There are 10 hidden switches. A switch that is on adds its own fixed numbers to the row, and there is some noise. The rows also spread widely along 13 directions, which tell nothing about the answers.
Known rows, each followed by its switches (1 for on, 0 for off):
[-18  12   4 -12  -4  11   5   4   5 -12   8   0  -7  -9  -7 -11  -4  -3
   9   7  16 -18   0 -11   6  12  -7  -4   2 -11 -15  -5] => 1 0 0 0 0 0 0 1 0 0
[ -8   4   0  -3 -18  22   2  15 -12   1 -11  16   0   0   3  -5  -8  10
   8  19  13 -13   4  -4 -16  11   1 -17   3  -3  -4  10] => 1 0 0 0 0 0 0 0 0 1
[ -4 -11  30  23  22  -9  -9 -26   3  -5   6 -28  18   3  13  18  16   7
 -10 -12   0  -3  -2 -13  -3   4 -17   6 -19   0  -2  -3] => 1 0 1 0 1 1 1 1 0 0
[  0  20   0 -14 -11  13 -19   6 -12   8  12  16  10  22   6  12 -21  -4
  13   4 -11 -19   4  -7  -2   9  28  -7 -19   8   4 -13] => 1 0 0 0 0 1 1 1 0 0
[-17  16  -7   9  -3  27   0 -20  23 -10 -25  14   6 -21 -10  -6   2  33
 -13   6   6  39 -14  -1 -14  12 -40   1  -5  -9  13  16] => 0 0 0 1 0 1 1 1 1 0
[ -3   9   9   0  -6  24  -9  -3   1   1   7   5  14  -8  -2   2  -4  -2
   1   2  -8 -12 -10  -3  11  16   3   0   0 -16 -11  -4] => 0 0 1 1 0 0 1 0 0 0
[ -4  12  12   6   9   6 -12  -6 -15   1   9 -28  13   8  -9  -1  -2 -15
  -1 -25 -10   4  -2  -6  -5  -4  -9   7   0   9   1  19] => 1 0 0 0 1 0 1 1 0 0
[ -1  14   0 -16  12   7  -6   2 -14  -2  14   3  16  -5 -18   4 -11   3
   0 -12 -13  -1 -17 -16   3  -2 -13  -2  -6   8  -5  -2] => 1 0 1 0 0 0 1 1 0 0
[-12   0  22  15  -7   7  -4  -2 -21 -10   7  -5  -2 -16 -10 -11   6  -1
   4  -6   5 -11  -2   4   1   9  -5  -4  16   6  -5   5] => 0 0 0 0 1 1 1 1 0 1
[ -7  -4  23  14  -1  -1   7 -16  17 -14   8  -2  14 -12  -2  -1  15  29
 -14  -4  12 -17  -6 -21   8  19 -26  -8 -19 -21 -16 -22] => 1 0 0 0 0 0 1 1 0 0
[ -3   9  16  15   8   1  -8 -16 -18   0   3  -6  -3  -4   2   9  -6   5
  16   2  13 -14   5  -8  -1   9   2  -1  -3   2  -1 -21] => 1 1 0 0 1 0 1 1 0 0
[  2   7  11  22 -22  -3  11   1  -5  -9  -8  12  11   9   3  -4   0  20
   5   0  13 -10   7 -35 -13  20 -27 -25 -14   7   1 -14] => 1 1 0 1 0 0 0 1 0 0
[-17   3  -3 -16  -4  -7 -17 -11 -18  15  10  13  12   7  12   4  11  -1
   8   3  -6 -36   2  15   7  19  20 -16   2  -3  -5 -20] => 0 0 1 1 0 0 1 1 0 1
[-10   2  -6 -29  -9  25  -5  16  -4   1   4  20  27  -6 -18  -2  -2  15
 -14  10  -6 -25 -11  -5   8  13  -2 -11 -13 -27 -15   4] => 1 0 1 0 1 0 0 1 1 0
[-14  17  10   5 -12  18  -3  -6   5  -2   2  -9   0  -3  -4  -4   1   0
   0  -1  12 -20   8  -7   3  17   1   2  -2 -16 -11  -2] => 1 1 0 0 0 0 0 1 0 0
[-17  12   5 -17   3  12 -11  -1  -6  -1  12 -10  -4  -5 -16  -6   3  -4
   7   1   8 -22   9   8  10  10   7   9   1 -11  -7   2] => 1 0 0 1 1 0 0 1 1 0
[-16 -19  10   2  -9 -27  -9 -10   3  -2 -10  23   7  -5   2  -9  23  24
  17  18 -13  13   1  -1   7  10 -17 -22  11  15  -2  -3] => 1 1 1 1 1 0 1 1 1 1
[  4 -11  14 -16  18  15  -6  18  -2  -5  23 -24   0  10  11   7  -6  10
   1  11   5  -8  -2 -13 -21 -17  -5   5 -27  10  -5  32] => 0 0 0 0 0 0 1 0 0 0
[-12 -26  24  -6   9  27  -5   7  26 -10  14 -21   2  -4  31   4   7   5
   1  27  15 -19  -8  -9  -6   3   0   3 -11 -26 -28  20] => 0 0 0 0 0 0 1 1 1 0
[  8  -6  14   3  11  20 -14 -12  -9  -4  -1  13  11 -15   7  23 -18  17
  12  22  -9 -11 -14  -3  12   6   7   1  -9 -14 -12 -31] => 1 1 0 1 0 1 1 1 0 0
[ 15  -8  10   1  -4 -22  -2  -7 -20   7   5  10  39  34  24  22  -8   3
   1  -2 -11 -31  -1 -27   7  13  -5 -33 -34  -8   8 -43] => 1 0 0 0 0 0 1 1 0 0
[ -7  -9   8 -17   7  -2  -9  -3 -10  -3  16  -4  17  -3 -11  -4  10   6
  -2  -3 -17 -18  -6   5  11   0  -8  -6  -4  -3 -14   1] => 1 0 0 1 0 0 1 1 0 0
[ -3  -1  11  -1   2  12  -6   5 -12   0  11  -2  15  -3   2   5   2   3
  -1  -4   2 -22 -10 -13  -3   8  -2  -4  -4  -3 -15   0] => 0 0 1 0 0 0 0 1 1 0
[-20  -8  -1  -4  13  -5  -9 -22  -4   1  -5  11   4 -13   2   1  18  29
   2  10   2  -3  -5  12 -12   3 -10 -11  -1   3  -8  -3] => 1 0 0 0 0 0 1 1 0 0
[ -1 -18  21   0  -5  -5   9   0  -3  -8   3   1  11  -3   3   0   9  25
  -3  21  14 -25   6 -11  10  14 -21 -20 -18 -21  -6 -16] => 1 1 0 1 1 0 1 0 0 1
[  3   4   1 -17   1  -1   5   5   6  -8  12   0  15   6 -12   2   0  30
 -13   3   2 -15   4 -16   4   4 -23  -5 -42 -11   9  -8] => 0 0 0 1 0 0 0 0 0 0
[ 11  -2  13   0 -12   9   1  10 -37  -1  -4   6  20  11  -9   7 -20 -18
   6  11 -11 -16   1  -2   8   4  -4 -21   2  -1  12   3] => 1 0 1 0 1 1 1 0 0 0
[  1   0  17   1  -3   8  -1   3  -9   3   4 -22  12  18   8   6  -2 -23
   3  -1   4 -20   8 -12   4   9  -3  -4  -1  -6  -3  10] => 1 0 1 1 0 0 0 0 1 0

New rows, each followed by its switches (1 for on, 0 for off):
[-21   2   0   5  15  11  -8 -14 -25   8  -9  -2   2 -17   9   1  11   6
   7  -6  11 -15  -6   7 -17  11  -3  -5  19   6 -23  -7] => 1 1 0 1 0 0 0 1 0 1
[ -1  11  -4 -10  17  18  -8  -5 -20   3   5   3   8 -10   2  12 -15  13
   3   0   3  -9 -16  -5  -5   5  -4  -1  -8  -4  -2 -17] => 0 0 0 1 0 0 1 1 0 1
[ -1 -18  10 -10  13   8  -8   3  -8  -5   0  -1  15  -2   7   6  -3   9
   8  17  -6  -1 -12  -5  -2  -2 -12  -9  -5  -5  -9   6] => 1 0 0 1 1 0 1 1 1 0
[ -5   5   6 -14   8   9  -6  -4  -3   8   9   1  13   1  12  10  -8   2
   3   2   3 -20  -6 -11  12  13   6  -6 -12 -18 -15 -27] => 1 1 0 0 0 0 1 0 0 1
[ -2  40  -4   8 -38   1 -22 -11   8  18   2  27  29  25 -24  -6   9  27
 -16 -35 -27   5  13  -6  -1  23   9  -7 -29  11  19  -7] => 1 0 0 0 0 0 1 0 0 0
[  7   0  18  -8   2  19  12  16   0 -17  16 -29   6  10   4   4 -21  -5
 -10   8  13 -11  -1 -23   1  -4 -24  -1 -24 -13  10  18] => 0 0 0 0 0 1 1 1 0 1
[ -4   4   9  20  -3  28  -8 -21 -26  -3 -22  13   6 -25 -13   4  -7   5
   6  10   0   4 -10  19   1  10 -10  -3  26  -8   0  -3] => 1 0 0 1 0 1 1 1 1 0
[-17  -1  13  -2 -15  -2  10  -2   7  -7   4  -4  -1   6   3 -15   8  -9
   5   8  14 -16   9  -8   5  16 -16 -18   1 -10  -6   3] => 1 0 0 0 0 0 1 0 0 0
[ -2   7  10 -18  -8   6   6  21  -8  -8  21  -5   0  19  12  -4 -17 -16
  14   9  11 -22   6 -26   0   8  -6 -15 -18   6  -1  -2] => 0 1 0 1 0 1 1 0 0 0
[-11 -26   7  -9   2   7 -14   1 -15  -1   2  13  18 -18  -4  -4  17  18
   2  15 -19 -22 -11  19   2   2   4 -12  10  -5 -30   5] => 1 0 0 1 0 0 0 1 0 0
[ -8  23   0 -10  23  27 -10 -11  -3   1   7 -16   3 -11  -3  13 -17  -6
   1  -7   7 -12 -11  -6   4   5   6  19  -8 -19 -12 -14] => 1 0 0 0 0 0 0 1 0 0
[  3  -7   7  16  20 -17  -1 -20 -18   0 -10  -1  22  -4  -3  11  14  32
  -7 -15  -5   8  -7 -14 -16  -1 -35  -9 -18  17   4 -13] => 1 0 0 1 0 0 0 0 0 0
[  4   8  18   0 -19   9   0   4   7 -10   6 -21   0  23  -6   4  -8  -2
  -2  12  11 -19  27  -6   9   6  -6   3 -24 -12  22  13] => 1 0 0 1 0 1 0 1 1 0
[ -3  17  13 -13   9   1   6   3   0 -10  22 -10  18   5 -13   1  -8 -10
 -11 -20   2 -10  -8 -34  16  10 -22  -1 -24  -7  -2 -15] => 1 0 1 0 1 1 1 0 0 0
[  2 -27  19  18  16  11  -2 -11 -18  -6 -15 -15  22 -16   7  12   8  19
 -12   6  -9   1 -12   5  -8  -4 -25  -4   4  -4 -13  10] => 1 1 0 1 0 1 0 1 0 1
[ -9  26  -3   6  -9  23 -17  -5 -11   4   0   8   9 -13 -26  -8   5  18
  -4 -22  -9   4  -5   4  -9  10  -2  10   4  11  -2  11] => 0 0 0 1 0 0 0 1 1 0
[-23 -14  12 -10  22  -1  -1 -15  -7  -6  10 -24  14  -8   0  -1  20  -6
 -15  -6   0 -15  -8   8   1  -2 -22  -2   2  -6 -15  17] => 1 0 1 0 0 1 1 1 0 0
[ -5  -1   7  -1  -3  13 -12  -8  -3   5   1  -5  17   0  -6   2   7  17
 -12  -2 -10  -7  -1  10  -1   3  -2  -1  -7  -9   0  12] => 1 0 0 0 0 0 1 1 0 1
[ -6 -14   4 -30  20  19   7  24 -31 -17  12   6  -6 -29 -17   1 -14  25
   2  28  23 -24 -13  -2  -2  -7 -15  -4  -8  -8  -9   0] => 0 0 0 0 1 1 0 1 1 1
[ -3 -18  12 -17  14  -5   7  10 -23  -6  15 -15  10  -2   3   3   1   4
  -2   5  13 -32  -5 -10   4  -2 -17 -11 -10  -8 -10  -6] => 0 0 0 0 0 0 0 1 1 1
[  2  17   1  -7 -14  26 -10   0  -7   3  -1  -1  18   3 -22  -6 -11  -9
  -4  -6 -21   2  -1   9  12   6  -3   1   5 -12   3  16] => 1 0 0 1 0 0 1 0 0 0
[-10   9   6  -8  -3  27   5   6  -8  -6  -1  -9   0  -4  -8   3  -6   5
 -11  11  18 -19   3  -2  -9   7  -9   0  -6 -12   2  18] => 1 0 1 0 0 1 0 1 0 1
[-18  11   7  -3   3 -11   4 -12  -3   4   8 -26   5  22  11  -6  10 -21
  -1 -19  13 -10  12 -11  -8   8 -16 -10  -7   6   4   7] => 1 0 0 0 0 0 1 0 0 0
[ -5  14   5   5  -6  -3 -11 -17  -6  12   1   0  20  14   2   4   4   3
  -6 -12  -5 -11   7   0   3  16   1  -8 -19  -8  13 -13] => 0 0 0 0 1 0 1 0 0 0
[ -1  -2  13  -1  14   6   7  -7 -15 -11   8 -15  -6  -7  -2  10  -5  12
   4  14  27 -33   7  -7  -1   5 -13  -1 -14 -14  -3 -15] => 1 0 0 1 0 0 0 1 0 0
[-10  -5  18  36  -5 -10 -17 -35 -25  14 -24   1   6   5  18  10  17   0
  12   1  -1  -3  15  24  -8  18   9 -13  15   9  12 -13] => 1 0 0 1 1 1 1 0 0 1
[-10  -1  12   9   4  -8  -4 -13  -2  -2  -2 -14   8   5   0   0  12   4
   0  -9   4  -1   3  -8  -4   3 -17  -3  -4   4  -1   4] => 1 0 0 0 0 0 0 1 1 0
[ -4  -1  17   1   3   4  -3   1  -4  -7  10 -16   9   4   5   1  -2 -11
   8  -1   2 -22   1 -15   9  11  -4  -3  -5 -12 -13  -9] => 1 0 0 1 1 0 0 1 0 0
[ -4  12   9   0   3  27 -12  -4 -19  12   4  -9  17  -3  -9   5  -2 -10
  -5 -13  -4 -10  -8   0  -2   6   3   5   8  -3 -13  11] => 1 1 1 0 0 0 1 0 1 0
[-26   2   5  -1  -6 -18  -3 -10   0   7   4  -8   4  15  16  -9  23 -16
   7  -8   6 -18  11  -3  -5  16  -3 -15   4   9  -5   4] => 0 0 1 0 0 0 0 0 0 0
[-10   4   8  -8  -8  -2  -1   0  -4   0   4   0   6  -1 -14  -5   8   5
  -2   1   0 -16   7   1  11   9  -4  -6   0  -5  -2   2] => 1 0 1 0 0 0 0 0 0 1
[  9  10   2  11   3  28 -12 -17 -19   5 -11  15  20  -2   0  27 -13  33
 -10   8   2 -14  -5   2 -14  11   1  -3 -27 -12  10 -19] => 1 0 0 1 0 1 1 1 0 0
[  7   4  -2 -13   2  -7  -2  -1 -39   5   3   5   5  18 -10  10 -10  12
   9  10  10 -22  14   1 -11  -3 -11 -19 -17  13  25  -4] => 1 0 0 1 0 0 1 1 1 0
[ -2   9   8  -5  40 -10 -17 -25 -25   8  14 -25   6  15  21  30 -14 -20
  15 -13  -1  -9  -4  -6  -2  -6  10   8 -14  14   5 -28] => 1 0 0 0 0 1 1 1 0 0
[ -9   8   5   7   8   4  -6 -10  -6  -5  -6  -1  -1 -10  -1   1  -5   9
  17   5   5   2  -2 -12  -2   8 -11  -1   1   3  -6 -13] => 1 1 0 1 1 0 0 1 0 0
[  9   3  22  17  -6 -20   7  -1 -11 -20  13   8  -5  -8 -14  -1  -2  20
  19   2   5 -11   1 -31   9   7 -24  -9  -9  19   6 -25] => 0 0 1 1 0 0 0 1 0 0
[-10   5   7 -14   2  10   6  15   0  -9  12  -6  16   2   5  -9  -8  -8
   0  -9   4  -8 -14 -31   1  13 -22 -13  -6  -8 -17  -3] => 1 0 0 1 1 0 1 1 0 1
[  5   9  14  10 -11  -7   7   2 -10 -11   2   2   9   2 -25  -4   1  30
  -9  -4   7   0   6 -22  -5   5 -32 -12 -19   9  21   6] => 1 0 1 0 1 0 1 1 0 1
[-13  16   2 -25 -12  22  -3  11   3  -5  16   7   2   7 -12  -1  -7   2
  -4  11  12 -24   5  -6   2  11   3  -4 -16 -10   0  10] => 1 0 1 0 0 1 1 1 1 0
[ -4 -26   2 -13  14  19   0  12 -31  -4  -2   2  28 -17  -6   2   8  13
 -11  10 -10 -21 -21   4 -16  -6 -21 -16   7  -4 -27  23] => 1 0 1 1 0 0 0 1 0 0
[ 26   8  32  10  30   3  -2   3 -16 -20  27 -37  -4   4  -4  23 -29   6
  12 -12   5   6  -4 -39   0 -17 -18  21 -28  24  12  -8] => 1 0 0 1 0 1 1 1 0 1
[ 13  -6  32  30  -7   9 -12 -13  -1   1  -2 -17  19  20  24  23  -7  -1
  -2   0  -7  -8   5 -11   1   9   6  -1 -16  -8   8  -7] => 1 0 0 0 0 1 1 1 0 1
[  2   0  20  15   5   7  -6 -12   3  -6   3 -12  15   6   8  13   2   8
  -5  -3  -4  -1  -3 -16  -7   6 -16   1 -17   3   2   4] => 1 0 1 1 0 1 1 1 0 0
[-19  -5  -8 -34  -3  12  -6  16   9  -8  -5  22  14 -16 -16 -15   1  14
  -1  16 -23  13 -14   6  12   4 -12  -9   2  -8 -13  13] => 1 0 0 1 1 1 0 0 0 1
[  1   2  -1   2   9  16 -10 -15 -14   8 -17   3  24   4  10  20 -10  14
 -10   4  -8   6 -10   4 -11   2  -8  -7 -13  -7  12  -2] => 1 0 0 0 0 1 1 1 0 1
[-16   8  -1  13  -3  22 -17 -26   5  11 -19   9  22  -7   4   5  14  21
 -17  -3  -7   6  -5  18 -10  19  -4  -1 -10 -16   5   3] => 0 0 0 1 1 1 1 0 0 0
[-17  -1  11 -11   4  -2 -19  -5  13   6  13  -6  24   5   0  -3  21  13
 -15 -19 -22   3  -1  -2   6   9   0   3 -17   3 -14   6] => 1 1 0 1 1 1 1 0 0 1
[  5   2   8 -10  -1  21 -10  16  15  -5  11   8  29  -2  -1   7  -5  31
 -13  -3 -12 -10 -15 -28   4  13  -2   1 -34 -20 -18 -12] => 1 0 0 1 1 0 0 1 0 1
[  3 -11  30  10  -6   6 -12  18  -8  -2  18 -31   0  21  35   2  -8 -30
  28   4  -4 -23   7 -19  -1   3  19  -1   7  13 -20  12] => 0 1 0 1 0 0 0 1 0 1
[  9  -5  32  25   6   9  -9  -9  13 -14   9 -21   9  -7  -8   5   5  25
  -6  -8  -9  14  -5 -16  -3  -6 -18  15 -15   4  -3  16] => 1 0 0 0 0 0 1 1 0 0
[  2 -10  22  10  -2   3  -9   3 -15  -7  12  -3 -10  -3   0  -2   4  14
  20  16   2 -11   8   4 -10  -3   2  -3   1  19  -2  12] => 0 0 0 1 0 0 1 0 0 0
[-12  -9  11  -4   7   9 -13  -2 -16   3   7  -2  -3  -1   4   9  12  17
   1  13  10 -29  11  15 -17   0  16   0 -12   6 -10   9] => 1 0 0 0 0 1 0 0 0 0
[ -5 -16  16   8  25  40 -10  -2  18 -11  -4 -24  14 -15  27  14  -4   5
  -6  11  -4  10 -25 -10 -15  -3 -12  16  -7 -15 -25  21] => 0 0 0 1 0 1 0 1 0 0
[  9  20   7   7   9   1   2 -18 -20  -4   4 -10  15  -1 -20   8 -12   7
  -4 -19   0  -4  -4 -14   9   6 -26   0 -14  -4  14 -22] => 1 0 0 1 0 0 1 1 0 0
[ -8 -16  15   7  -1  -6 -11 -10   7  -1  -3  -2  13   3   3   3  23  29
  -4  10  -1 -10   9   1  -4   8  -8  -5 -17  -7  -2   3] => 1 0 0 1 1 0 0 1 1 0
[ -3   5  12   7  -6  16   1  11 -16  -7  -1   2  -8   3  10   3 -15   9
  15  13  18  -3   2 -19 -25   3  -7 -12  -4  20   1   9] => 1 1 0 0 0 1 1 1 0 1
[-15  25  -6 -10  20  -2 -14 -11 -28  11   3 -11  -1  10   7   9 -14 -27
  23 -13   5 -11   1  -5  -6   5  14   1   3  12   1 -17] => 1 0 0 0 1 0 0 1 0 0
[-17 -10   5 -10   3   5 -14  -4   9   7  -4 -12   8  11  20   0   7 -17
  11  11 -13  -2   2   9   0   1  10  -3   7  -6 -14  18] => 1 0 0 0 0 0 0 0 0 0
[-10 -16  13  -4   0  -3 -15   3 -14  -2   5  -1  18   5   1   0  12   4
   1   2 -17 -14   1   6  -3  -1   5  -8  -5   7 -11  12] => 1 0 0 0 1 1 0 1 0 0
